The rows are grouped in 3 ways, from coarse to fine. Each group lies inside one group of the grouping before and may be the whole of it. The rows also spread widely along 12 directions, which tell nothing about the answers.
In the rows, 128 means zero.
Some rows, each with its group in each grouping after it:
[107 120  92 134  86 164 163 111 169 121 156 133 139 139 151  60 159 123
 138 150 141 139] => nup z239 vezot
[ 65 193  95 153 191 107  82 100 128 147 143 148 111 197 109 198 124 149
 112 108 213 109] => puman z348 vid
[183 127  23 125 105  86 176 173 151 158  99 129 103 154  75 159 180 140
 117 123 128 150] => gelev z866 Gopug
[191 128 144 144 112  95 175 107 132  81  87 132 138 133 162 118 147 121
 145 134 116 160] => nup z809 zesim
[110 145 123 112 210 174  64 153  90  88  86 180  73 167 170 124 131  94
 122  94 178  97] => puman z348 Solu
[122 113  85  98 144 145 116 173 107  81  89  77  84 136 131 118 136 102
  82  58 104  75] => nup z809 num
[ 90 122 107  93 139 133  90 133 158 146 122 102 104 155 125 132 121 117
  66  66 117  99] => puman z149 torer
[126 147  77 141 104 132 141 160 148 127 117 130 120 139 120 112 148 129
 133 111 148 143] => gelev z481 Zolu
[205 137 160  83 152 120 142 153 159 167  67 124 120 158 145 149 118 134
 126  64 131 143] => nup z292 Fopi
[133 152 118 147 110 159 129 103 173 122 139 116 120 169 124 110 117 139
 121 158 149 128] => puman z20 kes
[118 136 142 129 147 113 102 110 151 126 125 112 143 141 167  90 136 114
 137 111 145 128] => gelev z972 Moneg
[118 159 175 140 188  99 111 134  79  72  87 115 125 141 137 157 153 107
 131  79 135 112] => nup z587 Zunu
[128 147 123 139  93 137 181  89 185 123 125  88 114 165 104  89 126 114
 118 156 101 147] => gelev z972 mus
[ 51 144 148 134 116 133  88  89 179 144 154 144 153 144 171  81 121 118
 111 111 155 140] => puman z149 nes
[140 122 104 190  74 167 125 136 153 102 115 133 142 152 131 120  83 138
  96 176 138 129] => gelev z481 tibu
[152 137  87 115 156 162 189 127  95  62 137 128  80 156 160 107 142 127
 156  98 153  98] => gelev z972 Sen
[ 91 136  99 116 133 175 101 201 122 123 137  91 121 129 131 104 132 146
 124  32 168  76] => puman z149 Folil
[125  96 109 167 131 150  86 141  91  86 114 143 133 144 156 156 106 127
  74 120 134  95] => puman z348 Solu
[125 148 112 152 107 182 145 172 145 124 134 112 129 152 125 122  96 153
 130 103 170 114] => gelev z481 tibu
[101 168 130 150 131 150 172 112 123 102 101 152  92 187 114 183  81 126
  88 118 143 144] => nup z587 Zunu
[129 135 138 134 148 214 153 171  84  83 141  90 111 144  79  96 182 129
 158 121 129  81] => puman z20 kes
[166  98 132 123 117 181 140 150 138 123 137  98 141 143 160 118 110 155
 113  91 134 101] => puman z348 Solu
[168 126 160 158 100  86 195 150 129 157 106 127 176 133 108 171 138 152
 134  95 123 169] => gelev z866 Gopug
[107  94 114 132  90 171 141 128 141 144 116 157 125 160 132 145 106 115
  67 139 116 139] => nup z809 num
[102 135  99 168 114 190 145 187  93  91 115 151 110 153 122 128 110 137
 115  95 162 114] => puman z348 Solu
[172 145 147 157 174  15 112 127  80  87  78 123 157 116 130 182 195 128
 144  73 127 132] => puman z149 nes
[175 145 153 109 185  60 118 123 136 174  81 143 145 153 115 199 178 126
 126  97 143 150] => nup z239 vezot
[164 143 135 128 158 140 146 200  93 122  85 135 124 130 118 129 169 130
 166  78 154 124] => gelev z972 Sen
[155 111 151  89 124 194 148 167 139 117 131 101 126 122 165  56 146 123
 151  73 120 115] => puman z20 kes
[120 110 131 131 114 196 115 132 150 150 157 115 154 159 143 148  94 161
 100 131 169  97] => nup z809 zesim
[158 140 158 159 124 176 129 151 159 170 122 144 159 164 140 151  82 164
 141 131 191 136] => gelev z972 Moneg
[129 102 178 141 148 155 135 171  65  57 113 137 156  95 185  52 174  94
 181  91 127 111] => gelev z866 Gopug
[ 71 149 126 140 132 113 118 129 125 120 101 119 114 160 124 171  93 116
  64  73 137 118] => nup z809 num
[ 48 112  74 162 106 138  84 163 124 111 159  65 146 118  96  99 148 128
  85 115 126  74] => gelev z866 Gopug
[ 84 129 136 134 120 122 114  86 153 106 153  78 146 143 155 116 119 125
  86 110 116 110] => nup z587 Zunu

New rows. What belongs after each?
[164 158 158 156 137 112 129 143 140 141  90 133 151 158 129 163 118 148
 138 107 171 142] => nup z292 Fopi
[121 100 108 155  85 100 146 132 125 103 114 107 152 120 129 142 135 130
  81 105 102 131] => nup z809 zesim
[ 91 136 108 147 141 120 121  85 117 100 153 133 120 152 126 132 161 117
 108 141 129 120] => puman z20 kes
[ 90 145  86 130  70  83 204 150 160 134 125  96 129 119 114 103 170 127
 114  53 103 169] => nup z587 Zunu
[108 163  78 164  77  87 226 133 135  91 139  74 129 129  74  74 210 134
 161 108 119 149] => nup z292 Fopi
[ 89 165 140 157 157 105 102 119 125 124  89 147 124 158  89 143 168  96
 118 150 141 141] => nup z239 vezot
[135 125 118 142 109 162 113 124 156 129 103 151 108 170 137 150  75 125
  72 137 129 133] => puman z20 kes
[ 56 157 197 171 151 105  65 107 146 140 125 114 179 147 137 132  97 120
 110 121 160 126] => gelev z866 Gopug
[106 128 110 166 136 171 136 130  84  81 148 125 135 146  94 121 200 125
 146 179 142 107] => nup z587 Zunu
[134 124 111 162  81 179  92 157 176 126 133  89 146 137 122  86 108 149
 110 144 145 108] => puman z20 kes
[ 85 157  94 127 129  93 102 182 161 167  79 107 105 138  81 125 151 102
  93  75 121 141] => gelev z972 mus
[178 120  79 166 109 151 115 139 138 112 163 101 151 148 154 157 104 190
 122 127 182  88] => puman z20 kes
[ 57 150  65 133 122  89  91 146 178 188 128 118 124 156  77 142 154 121
  85 112 145 138] => gelev z866 Gopug
[117 143 109 173 100 129 145 154 119 101  76 157 117 146  94 116 152 103
 117 150 130 154] => nup z292 Fopi
[161 171 121 135 151 171 174 196  95  75  93 162  97 146 153 104 134 125
 189  79 183 130] => gelev z481 tibu
[109 152 101 148 110 103 162 110 148 149 107 163 121 172 104 187 120 130
  89 130 144 166] => nup z809 zesim
[178 116 137 127 137 140 172 152  97 107  75 174 113 143 124 140 160 102
 135 126 104 155] => gelev z481 tibu
[126 130 112 128 108 191 151 196 138 131 122  86 122 138 115  90 114 140
 132  77 147 102] => gelev z972 Moneg
[ 63 134 119  85 153 159 151 169 109 134 133 120 102 142 124 129 138 107
  97  22 122 107] => gelev z481 tibu
[119 115 100 156 126  99 139  97 111  87 115 138 126 144 139 158 135 113
  81 127 114 125] => nup z239 vezot
[171 139 150 161 136 134 136 164  99  84  89 116 147 132 142 134 142 135
 159 110 159 120] => nup z809 num
[172 135  99 114 112 115 173 196 135 147  88 123 130 126 121 125 178 138
 156  61 143 151] => nup z809 num
[141 118  72 163 102 138  99 148 137 106 116 132 133 139 145 111 132 135
 114 145 161 116] => nup z292 Fopi
[ 56 158 154 134 171 190 103 122 111 105 142 137 117 166 120 112 154 108
 133 139 163 104] => nup z587 Zunu
[ 85 156 125 113 158 100  94 142 140 141 114 102 132 138 132 135 147 122
 112  64 157 117] => nup z809 zesim
[ 94 193  91 121 163 103 128 139 160 157 103 108  86 175  86 138 144 121
 124  88 165 132] => gelev z972 Moneg
[102 130 157 161 104 133 121 150 132 110 113 101 162 124 139 114 121 132
 114  97 131 130] => nup z587 Zunu
[104 137 113 143 134 136 106 166 136 147 105 129 127 143 118 149 112 131
  97  93 151 121] => gelev z972 Sen
[ 92 100  91 116 130 198 174 142 104 164 148 175 102 174  99 172 131 127
  88 125 137 121] => gelev z972 Moneg
[ 96 135 170 114 142 112 118 131 141 167 103 144 150 143 143 145 139 113
 112  77 141 151] => nup z809 num
[ 74 123  81 130 121 137  99 213 103 128 118 112 132 106 110 107 176 113
 113  53 133 106] => gelev z481 Zolu
[143 106 117  98 115 164 181  92 156 166 126 170 110 187 140 169 111 128
  85 138 122 154] => nup z809 num
[157 136 162  61 155 145 233 142 122 153 101 127 100 158  91 133 189 103
 145  65  80 156] => gelev z481 tibu
[110 127  94 133 149 114 118 135 110 129 114 119 117 159 104 201 141 132
  71 103 130 111] => nup z587 Zunu
[111 141 120 163 115 142 151 140 112  85 131 121 137 138 148 128 122 143
 131 103 158 121] => nup z587 Zunu
[160 137 153 137 123 160 184 126 114  85 116 138 116 150 152 117 116 131
 142 102 127 138] => puman z20 kes
[150 118 111 134 132 123 123 149 117 134  84 171 127 142 114 143 188 106
 123 155 125 156] => nup z587 Zunu
[188 133  72 174 100 167 182 139 129  89 110 128  98 180 130 169  58 162
 105 149 157 115] => gelev z972 Moneg
[ 76 111   4  44 140 151 154 100 153 140 150 144  38 174 117  99 193  75
  73 109  89 121] => gelev z481 Zolu
[141 131 130 140 133 165 158 185  93 105 130 128 146 124 133 122 159 146
 171  79 163 117] => gelev z481 Zolu
[208  90 197 116 155 135  68 159 144 157  94 106 188 115 175 117 137 141
 143 111 135 111] => gelev z972 Sen
[161 131 151 151 106 158 136 167 129  91 110 116 151 116 154  72 140 133
 160 105 138 130] => puman z20 kes
[ 97 135 156  75 169 155 120 126 138 133 102 106  94 159 121  96 153  86
 103  84 104 112] => nup z292 Fopi
[ 99 104  96  94 125 176 166 132 112 103 114 149  81 153 124 109 146  80
  86 103  81 126] => gelev z481 Zolu
[ 87 122 132  88 143 140  90 165 150 176 101 138 128 134 132 119 162 103
  99  75 125 135] => nup z587 Zunu
[121 104  88  92 117  93  93 131 181 166 102  87 119 138 111 131 143 103
  49  94  71 125] => gelev z481 tibu
[117 146  72 126 129  80 124 118 167 139  94 110  85 165 124 168  89 118
  56  81 119 128] => gelev z972 mus
[169 120  75  86 162  90 186 135 112 141 112 165  98 152 138 157 188 117
 140  85 128 147] => gelev z866 Gopug
[141 124 152 154 129 165 151 146 106 116 124 141 150 141 133 134 128 139
 141 123 151 124] => gelev z972 Sen
[ 79 169  90 117 135 140 144 164 144 156 129 105 108 154  51  94 219 120
 152 111 149 130] => nup z292 Fopi
[143 150 167 167 132 108 148 123 123 117 111 136 170 136 133 136 154 136
 154 127 161 149] => nup z239 vezot
[ 85 149 158 121 178 155 121 101 109  89 136  91 120 155 119 101 168 103
 134 122 134  89] => nup z239 vezot
[ 98  87 126 180  58 141 121 207 113 106 115 106 186  80 142  93 121 130
  97  73 108 123] => gelev z481 tibu
[149 129  49 142  91 114 186 165 111  82 106 173  95 127 162 112 145 124
 126  77 135 157] => puman z20 kes
[171 146 140 155 172 113  82 157  97  70  80  81 125 139 121 133 152 125
 134 105 136  89] => puman z348 Solu
[140 153 126 161 153 138 137 167 101 108  84 109 111 163  79 164 123 128
 122 114 144 110] => gelev z972 Moneg
[155 154 124 116 110 133 163 160 167 103  97 103 118 126 151  52 149 113
 164  85 125 144] => gelev z481 tibu
[133 176 139 143 135  81 174 154 136 136  79 139 121 148 107 139 139 119
 145  81 141 171] => gelev z866 Gopug
[ 83 120  83 147 151 144  47 155 113 107 125  88 118 152 130 191  82 145
  42  82 157  57] => nup z587 Zunu
[143  81  31 135 124 122 152  86  91  76 160 169 112 145 179 154 177 128
 102 156 130 116] => nup z587 Zunu
[ 69 146 135 115 162 114 125  84 121  92 135 153 106 149 189 110 119  88
 107  78 135 131] => gelev z481 tibu
[141 140  85 114 172  83 170  60 102  69 158 106 101 165 170 172 138 135
 115  80 134 101] => gelev z481 Zolu
[154 131 103 136  82 128 208 122 165 135 125 115 124 149 105 103 151 133
 132 138 109 162] => gelev z972 Sen
[101 135 140 147 146 121 109 118 115  92 102 154 121 139 166 111 122  99
 115 115 138 131] => gelev z972 Sen
[ 81 138 101 176 113  92 108  95 137 115 160  99 159 149 159 174  78 168
  73  84 174 103] => nup z292 Fopi
[159 150 175 139 126 137 155 125 141 107 125 114 152 132 140  76 172 131
 187 121 137 146] => puman z20 kes
[178 141 124 151 131 118 105 130 158 160 108 134 145 160  98 160 158 148
 129 166 148 145] => puman z20 kes
[127 110 101 140 139 142 159 111  83  51 143 119 114 132 161  97 157 116
 133 120 122  97] => gelev z972 Sen
[102 126  94 176 155 160  89 161  72  77 126 141 126 140 137 131 137 125
 132 130 174  85] => gelev z972 Moneg
[111 137  91 137  78 119 156 109 183 117 117  94 118 153 129 116  94 128
  75 114 119 141] => nup z809 zesim
[ 70 150 161 137 145 107 195  86  90 104 144 139 132 154 125 142 163 115
 129  83 128 147] => nup z292 Fopi
[114 144 156  97 175 132 153  79 121 115 130 159 111 165 152 120 159  93
 135 118 123 143] => gelev z481 tibu
[147 105 105  79 172 139  75 171 137 133 100  86 107 131 137  99 160 109
 107  77 113  85] => gelev z972 Sen
[104 139  89 115 109 201 177 138 146 141 104 187  69 195 123 143  79 120
  79 121 151 149] => nup z292 Fopi
[111 126 126 120 128 139  97 120 172 192 117 131 130 184 126 200  63 152
  45  96 154 124] => nup z292 Fopi
[189 128  87 172 101  99 183 133 119  88  99 103 137 142 105 165 142 150
 118 134 123 127] => nup z239 vezot
[141 116 112 116 153  99 165 124 102 148  99 171 113 157 126 189 148 115
 102  94 120 147] => gelev z972 Moneg
[152 162 131 147 156 137 113 156 123 114 121 113 146 143 122 121 168 141
 180 121 180 116] => gelev z481 Zolu
[214 107 116 115 132 122 146 133 141 128 105 117 136 145 152 156 151 147
 129 123 128 131] => nup z587 Zunu
[112 138 127 149 123 122 121 150 120 107 100 142 136 129 134 116 142 107
 121 110 128 137] => gelev z481 tibu
[143 156 155 156 111 167 172 225  98 114  65 125 132 127  66 101 186 117
 177 109 138 146] => nup z809 num
[ 94 136 136 164 111 160 165 127 100  86 143 136 143 138 132  89 155 124
 149 131 150 128] => nup z292 Fopi
[101 141  97 103 159 178 127 118 132 144 144 118  94 193 103 166 135 133
 102 123 159  93] => nup z809 num
[197 122  99 143 130 150 154 183 103 107 101 101 131 139  98 151 162 145
 147 116 136 108] => gelev z481 Zolu
[132 154 135 143 173 105 168 152  70  86 104 119 119 136  96 138 197 117
 161  93 127 119] => gelev z972 Sen
[171 123 127  96 196 109 165 174  66 124 111 130 118 143 147 203 138 146
 135  14 156 100] => gelev z866 Gopug
[126 142 131  92 126 131 134 134 183 175 105 147 121 152 129  97 151 101
 125 110 123 165] => gelev z481 tibu
[126 158 116 166 109 119 168 102 145 130 132 122 138 170  77 139 165 143
 137 166 148 147] => nup z292 Fopi
[153 102 155 161 109 113 117 125 127 107 105 143 180 115 170 111 153 118
 131 139 130 142] => nup z239 vezot
[132 154 204 161 131 105 132 101 131  91 103 115 157 135 143 111 132 115
 140 117 116 148] => puman z20 kes
[177 143  64 159 130 108 157 133 106  84  84 140  93 162  91 150 172 123
 128 165 134 132] => nup z292 Fopi
[143 134 197 131 158  89  26 162 145 117  56  83 166 115 191 122  90 116
 105  49 142 106] => nup z809 num
[171 124 133 120 158 149 136 142 112 121 111 141 126 154 139 152 143 127
 134 119 140 119] => gelev z481 tibu
[107 148  90 135 138 145 153 112 116  90 123 137  89 171 117 139 128 109
 106 125 130 123] => gelev z481 Zolu
[167  77 131 135 112 125 134 166  91 102  85 142 151 115 167 139 141 120
 105  92 107 128] => nup z809 num
[198 151 105 105 124 135 193 101 183 177 129 139 119 189 123 163 148 162
 150 148 161 168] => nup z587 Zunu
[171 103 148 147  65 143 130 202 167 156 118  81 202  90 126  65 166 152
 158 103 122 140] => gelev z481 tibu
[ 95 146  34 173 100  93 128 129 123  70 139  92 111 142 127 140 118 149
  89  85 150  98] => puman z149 Folil
[205 137 152 144 164 116 191  96  90  96 112 153 126 177 148 199 127 154
 140 112 147 138] => puman z348 Solu
[135  88 103 127  82 137 146 110 162 156 164 124 160 132 144 120 151 147
  99 125 110 141] => puman z20 kes
[117 137 144 144 133 138 149 123 108  61 115  81 113 146 149 137  72 123
  86  71 109  92] => gelev z481 tibu
[ 44 145 169 183 122  92 126  99 102 101 157 110 182 130 153 165  97 138
  96  65 141 123] => gelev z481 Zolu
[ 72 135  98 214  39  92 143 124 135  38 112  99 137 109 154  84  78 117
  68  97  96 140] => puman z20 kes
[ 85 139 151 207 104  77 114 124  96  68 123 117 175 107 136 122 148 123
 119 107 123 136] => puman z20 kes
[121 159 139 132 113 125 193 109 161 155 142 147 144 160 136 126 138 143
 151 105 168 164] => nup z239 vezot
[107 133 102 127 139  77 144  96 126  96 105 143 115 139 144 117 178  88
 108 113 110 146] => nup z239 vezot
[137 161  80 161 129 102 141 130 138 103 116  93 110 166 110 159 116 154
 103  96 150 117] => puman z348 Solu
[123 115 106 164 111 119 123 120 138 141 145 114 159 140 121 144 138 144
 109 139 138 118] => gelev z972 mus
[165 114 134 169 130 118 122 129 100  87 147  60 183 127 128 147 167 165
 144 133 144  83] => nup z809 num
[105 124 133  63 154 153 141 109 160 132  99 112  77 167 136 111 119  83
  72  80  90 116] => nup z239 vezot
[117  85 155 134  87 170 117 134 152 164 124 157 176 131 139 112 142 120
 103 163 120 152] => nup z809 zesim
